The rows of a group lie close to one hidden flat surface of 6 dimensions, which may be shifted away from zero. Surfaces can cross.
(in the rows, 100 means zero)
Known rows, each followed by its group:
[107 83 106 113 126 113 114 95 105 66] : (5)
[117 113 105 109 114 102 129 113 125 124] : (3)
[85 98 142 98 108 92 111 135 129 114] : (3)
[103 109 120 95 100 89 87 118 115 88] : (2)
[97 84 89 105 130 101 121 83 81 86] : (2)
[96 78 116 124 126 110 111 87 92 74] : (5)
[91 51 85 20 123 110 115 114 53 98] : (1)
[102 97 108 104 97 96 103 131 105 121] : (5)
[76 93 82 115 118 71 105 105 87 98] : (4)
[125 80 79 38 86 126 95 112 76 105] : (0)
[127 101 81 103 115 111 107 76 95 67] : (0)
[118 105 89 48 91 97 82 87 73 88] : (0)
[90 111 109 59 124 64 106 116 98 99] : (2)
[115 102 112 113 100 113 98 96 110 85] : (4)
[96 88 78 97 129 85 119 119 106 81] : (4)
[111 72 112 88 81 121 74 114 64 99] : (4)
[105 103 115 70 77 121 104 122 126 126] : (3)
[74 105 93 81 72 109 95 107 145 101] : (2)
[117 84 119 140 117 109 102 100 80 89] : (4)
[86 70 95 95 114 116 116 70 50 116] : (1)
[91 99 113 64 115 109 122 93 126 92] : (2)
[88 120 129 107 78 103 76 63 99 101] : (4)
[115 85 115 82 110 120 114 110 99 99] : (1)
[98 145 127 120 68 86 83 98 126 137] : (0)
[126 120 119 112 143 76 121 97 99 88] : (5)
[74 109 70 105 71 105 80 51 98 89] : (4)
[114 86 110 64 106 117 108 112 97 99] : (3)
[98 134 116 87 92 81 97 102 124 116] : (2)
[108 139 100 60 64 91 87 110 126 135] : (0)
[67 126 83 97 87 61 74 79 101 88] : (0)
[103 119 102 74 77 91 71 94 97 94] : (3)
[121 109 124 126 96 126 118 82 103 134] : (1)
[137 130 102 113 119 86 109 86 111 84] : (5)
[86 82 136 90 151 105 152 112 123 102] : (1)
[116 100 139 57 109 113 95 92 101 73] : (3)
[70 75 76 68 99 100 100 119 112 82] : (2)
[109 104 94 94 97 103 103 120 123 97] : (5)
[101 97 99 100 102 99 91 69 58 102] : (1)
[80 66 126 98 130 133 155 111 125 126] : (1)
[119 93 121 121 129 109 128 110 107 102] : (3)
[87 103 117 123 70 95 70 115 104 110] : (3)
[105 111 89 69 112 76 100 103 91 94] : (5)
[56 64 118 116 130 103 110 107 122 51] : (1)
[136 99 91 109 121 123 134 106 126 91] : (0)
[109 106 135 87 128 87 116 109 100 104] : (0)
[89 101 98 92 70 119 73 62 89 88] : (4)
[117 117 121 88 109 87 98 96 88 103] : (2)
[114 101 109 99 120 89 112 120 96 103] : (5)

New rows. What belongs after each?
[104 80 114 89 141 83 115 110 59 98] : (5)
[97 101 69 101 84 107 98 103 114 102] : (0)
[82 105 126 110 116 65 101 101 64 133] : (5)
[106 116 132 85 93 98 89 116 131 91] : (2)
[105 135 100 92 84 65 80 102 84 128] : (2)
[130 112 125 100 96 114 105 100 104 116] : (0)
[117 86 104 75 150 94 121 92 79 65] : (0)
[89 110 112 132 70 116 86 86 118 114] : (1)
[95 87 68 115 83 108 87 92 89 93] : (4)
[123 84 113 139 109 126 110 107 107 88] : (5)
[112 126 89 102 114 83 99 68 106 69] : (0)
[108 92 114 92 103 113 103 105 104 95] : (1)
[102 98 82 101 69 105 76 109 88 113] : (3)
[118 95 123 104 134 109 129 81 79 109] : (1)
[86 88 94 48 114 78 93 104 72 86] : (0)
[96 106 115 91 98 101 102 106 116 104] : (1)
[78 79 84 90 89 94 76 94 63 93] : (0)
[107 128 170 126 100 86 58 68 100 54] : (3)
[119 110 120 131 101 103 90 85 94 87] : (3)
[89 124 102 122 114 72 111 95 115 106] : (2)
[120 107 92 59 94 124 137 123 135 143] : (3)
[100 107 117 46 120 107 127 84 111 104] : (2)
[124 85 88 110 83 129 99 101 85 112] : (3)
[103 127 109 120 108 72 91 67 70 108] : (5)
[97 67 72 102 77 149 90 88 121 53] : (5)
[101 76 99 100 99 117 107 119 93 111] : (0)
[119 72 93 91 93 97 65 121 46 80] : (2)
[107 80 117 49 101 132 105 101 106 80] : (2)
[162 106 130 117 98 128 89 106 104 72] : (1)
[104 113 139 119 106 92 95 101 112 92] : (3)
[79 105 116 107 123 77 101 80 93 83] : (1)
[52 79 76 75 104 71 91 112 83 93] : (0)
[87 127 108 116 91 75 109 127 138 137] : (3)
[90 102 63 88 80 107 91 92 115 85] : (4)
[122 134 123 85 84 70 69 112 81 119] : (2)
[90 100 104 65 94 102 115 107 101 135] : (1)
[142 127 112 72 89 94 85 71 38 138] : (2)
[107 119 94 84 92 89 85 83 93 93] : (0)
[95 120 117 122 102 94 101 76 118 89] : (4)
[122 106 121 159 123 102 119 95 104 100] : (3)
[146 120 75 121 87 124 109 75 98 114] : (3)
[113 122 141 69 112 91 109 102 121 98] : (2)
[99 116 83 112 94 78 94 106 96 110] : (3)
[104 117 110 101 121 79 117 132 141 96] : (4)
[117 103 108 100 61 135 89 113 125 121] : (1)
[92 90 107 96 120 80 98 116 86 87] : (3)
[79 77 80 96 103 121 113 91 114 83] : (2)
[95 108 119 102 101 89 100 106 103 113] : (0)
[96 102 54 142 112 62 104 115 78 116] : (3)
[99 77 92 70 125 95 107 108 74 82] : (5)
[83 130 48 80 105 38 101 118 99 121] : (3)
[72 71 103 90 114 110 113 90 85 100] : (1)
[87 89 85 125 89 102 89 94 91 97] : (0)
[97 80 78 81 63 117 68 111 83 94] : (2)
[90 94 104 86 115 70 90 133 99 78] : (2)
